There are 3 ways to turn a row about zero (a turn may also mirror it). The second row of each pair is the first, turned, with some noise. The first 30 pairs use one turn. New pairs use 3 turns, one after the other, and a turn may come again.
Some pairs, each with its turns in order after it:
.11,.05,.08,.19,-.07,.05,-.22,-.03,-.44
-.27,-.19,.30,.16,-.26,.04,-.03,.17,-.04
K_7

.01,-.07,.05,.00,.29,-.04,-.24,.06,.13
.22,-.10,.18,-.05,.27,.04,.10,.06,-.04
K_971

-.23,-.38,.12,-.06,-.24,-.13,.59,.00,.06
.02,.07,-.42,.16,.22,.56,.27,-.11,-.07
K_7

.02,.05,.06,.00,.06,.01,-.40,.01,.06
-.07,-.13,.13,-.28,-.12,-.18,-.15,.00,.06
K_7

.17,.20,.26,-.30,-.14,-.40,.33,.32,-.20
-.24,-.09,-.50,.02,.25,-.06,-.25,-.08,.44
K_971

-.26,-.06,.26,.29,.01,.06,.17,-.13,-.49
.10,-.36,-.11,.31,-.41,.10,-.07,-.10,.13
K_21

.46,-.24,-.14,-.06,.06,.18,.00,-.14,.01
.16,-.06,.13,.10,-.13,.40,.10,-.34,.03
K_971

-.05,-.05,-.13,.59,.09,.08,-.22,.05,-.17
.04,-.07,.20,-.03,-.54,.12,-.17,.02,-.31
K_7

-.11,-.20,.04,-.16,-.16,-.01,-.05,.00,-.02
.00,-.08,-.17,-.19,-.02,-.01,.15,.05,.11
K_21

.09,-.04,.06,.59,-.06,.29,-.12,.27,-.02
-.38,-.15,.18,.30,.05,.11,-.24,.16,.34
K_21

-.03,.59,-.28,-.35,-.05,-.09,-.05,.16,.19
-.05,.50,.02,-.25,.02,-.44,-.17,-.25,-.16
K_21

-.02,-.09,-.28,-.14,.09,-.02,.21,-.01,.04
.28,.01,-.20,.19,.13,-.07,.08,-.01,-.07
K_7

.44,.04,-.08,.41,.10,-.08,-.22,-.25,-.09
-.06,.36,.36,.13,.14,.22,.20,-.31,.03
K_971

.06,-.03,.12,-.58,.00,-.04,.08,-.43,.02
-.12,-.02,-.32,.01,.40,-.16,.16,.30,.34
K_7

.48,.22,.09,-.02,-.04,-.22,-.17,.22,.12
-.24,-.13,.01,.00,.40,.10,.04,-.42,.08
K_971

.16,.03,-.18,.20,.07,.07,.08,-.02,.11
.25,.21,.06,.07,-.18,.00,-.05,.02,-.06
K_7

.06,.18,.06,-.08,.01,-.11,.22,-.10,-.59
.21,-.01,-.11,.22,-.53,-.15,-.02,.08,-.18
K_21

.00,-.07,.40,.11,-.50,.40,-.59,.10,.13
-.30,-.14,.38,-.62,-.26,.03,.44,.00,.09
K_7

-.07,.13,-.16,-.07,.04,-.21,-.16,.03,-.09
-.01,.00,.05,.22,.13,-.25,.04,-.01,.05
K_971

-.12,-.17,.01,.31,-.59,.30,-.25,.05,.59
.10,.14,-.01,-.60,-.48,.07,.53,-.22,.02
K_7

.17,-.59,.02,-.35,-.01,.06,-.30,-.07,-.26
.48,-.14,.13,.34,-.02,.22,-.43,-.13,.04
K_971

.24,-.11,.30,-.06,.30,.23,.13,-.12,-.04
-.06,.08,-.04,.25,-.08,.42,.13,.04,-.26
K_21

-.16,-.02,-.04,.09,.01,-.23,-.08,.01,.29
.09,-.02,.10,-.08,.29,-.14,.05,-.17,.11
K_21

.10,.07,-.13,.19,-.11,-.02,.05,.17,-.01
-.08,-.01,.03,.11,.06,-.15,-.18,.17,.07
K_21

-.18,-.03,-.09,-.22,.30,.50,.07,.16,-.19
-.41,-.12,.01,-.19,-.28,.20,-.06,-.21,-.34
K_21

.34,-.21,.18,-.15,.09,.07,-.02,.04,-.13
.19,-.10,.04,.00,.05,.29,-.19,-.20,.24
K_971

-.08,-.02,-.14,.16,-.05,-.05,-.03,-.14,.08
.13,-.10,.10,-.09,.12,.02,-.15,-.04,.10
K_21

-.01,.10,.10,.21,-.04,-.40,.02,.08,.00
-.22,.24,-.10,.04,.32,-.03,.03,.06,.00
K_971

-.58,.21,-.05,-.11,-.03,-.11,-.08,-.12,-.34
.07,.20,.03,.07,-.14,-.63,-.07,.28,.08
K_971

-.09,-.14,.15,-.02,.03,-.12,-.21,.08,-.06
-.10,-.27,.02,-.15,.00,.07,-.12,-.03,.05
K_7

New pairs, each followed by its turns in order:
-.01,.08,-.40,-.12,.03,.18,.36,.11,.02
.02,.13,-.15,.07,.16,.02,-.27,-.42,-.04
K_7 K_971 K_21

.11,-.09,-.08,.22,.00,-.38,.42,.08,-.33
-.30,-.28,.05,.35,.35,-.14,.29,.07,.04
K_21 K_21 K_21

.01,.01,.19,.06,.07,.59,-.07,.51,.11
.35,-.19,-.13,-.04,.58,.16,.01,.21,-.26
K_971 K_7 K_7

.02,.05,.03,.10,.03,-.24,.27,-.10,.04
-.23,.00,.03,.27,-.01,.05,.12,.08,.09
K_21 K_21 K_21

-.05,.19,-.04,-.05,.15,-.15,-.01,-.19,-.02
.25,.01,-.01,-.18,.04,.01,.03,.08,.15
K_7 K_7 K_21

.19,-.16,-.06,.59,-.59,.02,.28,.26,.24
-.38,-.45,-.32,.56,.06,.29,.00,-.04,-.30
K_971 K_7 K_7

-.08,.01,-.01,.18,-.19,.11,.09,.13,.24
-.06,.19,-.03,.07,-.02,.06,-.20,-.22,-.15
K_7 K_7 K_7

.05,-.16,.04,-.02,-.25,-.01,-.11,.31,.43
.08,-.28,.04,.14,-.12,-.38,-.32,.21,.08
K_21 K_7 K_7

.42,.45,.17,.14,.31,.17,-.40,-.21,-.04
.40,.21,.00,.31,.24,-.49,.11,.16,.32
K_971 K_971 K_7

-.19,.17,.02,.14,-.06,-.07,-.35,-.07,.23
.06,.02,-.02,-.05,.20,-.39,-.10,-.26,.09
K_21 K_7 K_7

-.12,.03,-.08,.02,-.05,-.05,-.04,.22,-.11
.01,-.08,.05,-.02,-.14,.21,-.06,-.11,-.08
K_7 K_21 K_971

-.10,.12,.04,.01,.20,-.52,-.10,.08,.05
.06,.15,.19,-.39,-.18,-.24,.04,-.10,-.15
K_21 K_7 K_7

-.12,.30,.03,.22,-.02,-.49,.59,-.03,.02
.28,.11,-.24,-.02,-.27,-.61,.06,.11,.38
K_7 K_7 K_21

.04,-.15,.59,-.08,.02,-.22,.13,.07,.39
-.54,-.27,.16,.15,.33,-.04,.18,-.01,-.01
K_971 K_21 K_7

.28,.04,-.04,-.10,.28,-.12,-.47,.49,-.29
.13,-.36,.37,-.24,.32,-.46,.24,.06,.03
K_971 K_7 K_7

-.23,.02,.14,-.18,-.17,.03,.23,-.05,-.29
-.07,.14,.31,.23,-.16,-.14,-.16,.02,.26
K_7 K_7 K_971

.07,-.10,-.06,-.03,-.24,.03,-.17,.06,.41
.34,.01,-.08,.13,.23,.26,-.02,.01,.09
K_21 K_971 K_7

.11,.12,-.21,.21,.05,.28,-.16,.12,-.34
.15,.23,-.43,-.15,.06,-.02,.11,-.17,.04
K_21 K_21 K_7

.09,-.38,.06,-.13,.01,.29,.07,-.09,-.10
-.06,.21,.03,.01,.33,.24,.14,-.14,.11
K_971 K_7 K_7

-.32,-.02,-.17,.02,.00,.17,.02,.10,.06
.04,.15,-.01,.06,.24,-.07,-.20,-.03,.23
K_7 K_971 K_21

-.27,.13,-.01,.01,-.02,.18,.05,.06,.42
.02,.22,.12,.28,.05,.15,-.06,.01,.35
K_21 K_971 K_7

.00,-.16,-.03,.23,.12,-.14,-.15,-.24,-.15
-.04,.23,.01,.08,-.14,-.04,.07,-.29,.22
K_971 K_7 K_21

.15,.10,.05,-.09,-.04,.05,-.52,-.30,-.13
.05,.48,.38,.06,-.15,.09,.03,.13,.08
K_971 K_21 K_7

-.29,.48,.08,.13,.07,.35,.02,-.35,-.29
-.03,.41,-.45,.24,.20,.09,-.09,-.12,-.38
K_7 K_21 K_971

-.06,-.08,-.03,-.02,.33,-.15,.04,.11,-.06
.04,-.25,.09,-.14,.08,.16,.12,-.06,.19
K_7 K_7 K_7

-.17,.25,.11,-.43,-.32,.25,.08,-.33,.04
-.16,.59,.24,.20,-.04,-.05,.36,-.09,-.08
K_971 K_971 K_971

.03,-.13,.20,.01,-.26,-.13,.05,-.13,-.25
.01,.03,-.03,.05,-.30,-.06,-.01,-.11,.34
K_7 K_7 K_971

-.46,.11,-.11,.08,.34,.09,-.07,-.19,-.37
-.15,.00,.32,.39,.18,-.19,.14,-.16,.40
K_7 K_971 K_21

-.02,-.02,.08,.48,-.38,.42,-.16,-.09,-.01
.54,-.18,-.02,-.38,-.02,-.22,.25,.15,-.07
K_21 K_21 K_971

-.21,.46,-.03,-.10,.59,.04,.06,.28,.22
.25,-.07,.44,-.04,-.12,.30,.52,-.16,.16
K_971 K_7 K_971

.05,.05,-.13,.18,-.01,-.03,.01,.13,.11
-.12,-.06,-.17,-.11,.06,-.01,.01,.09,-.13
K_7 K_7 K_971

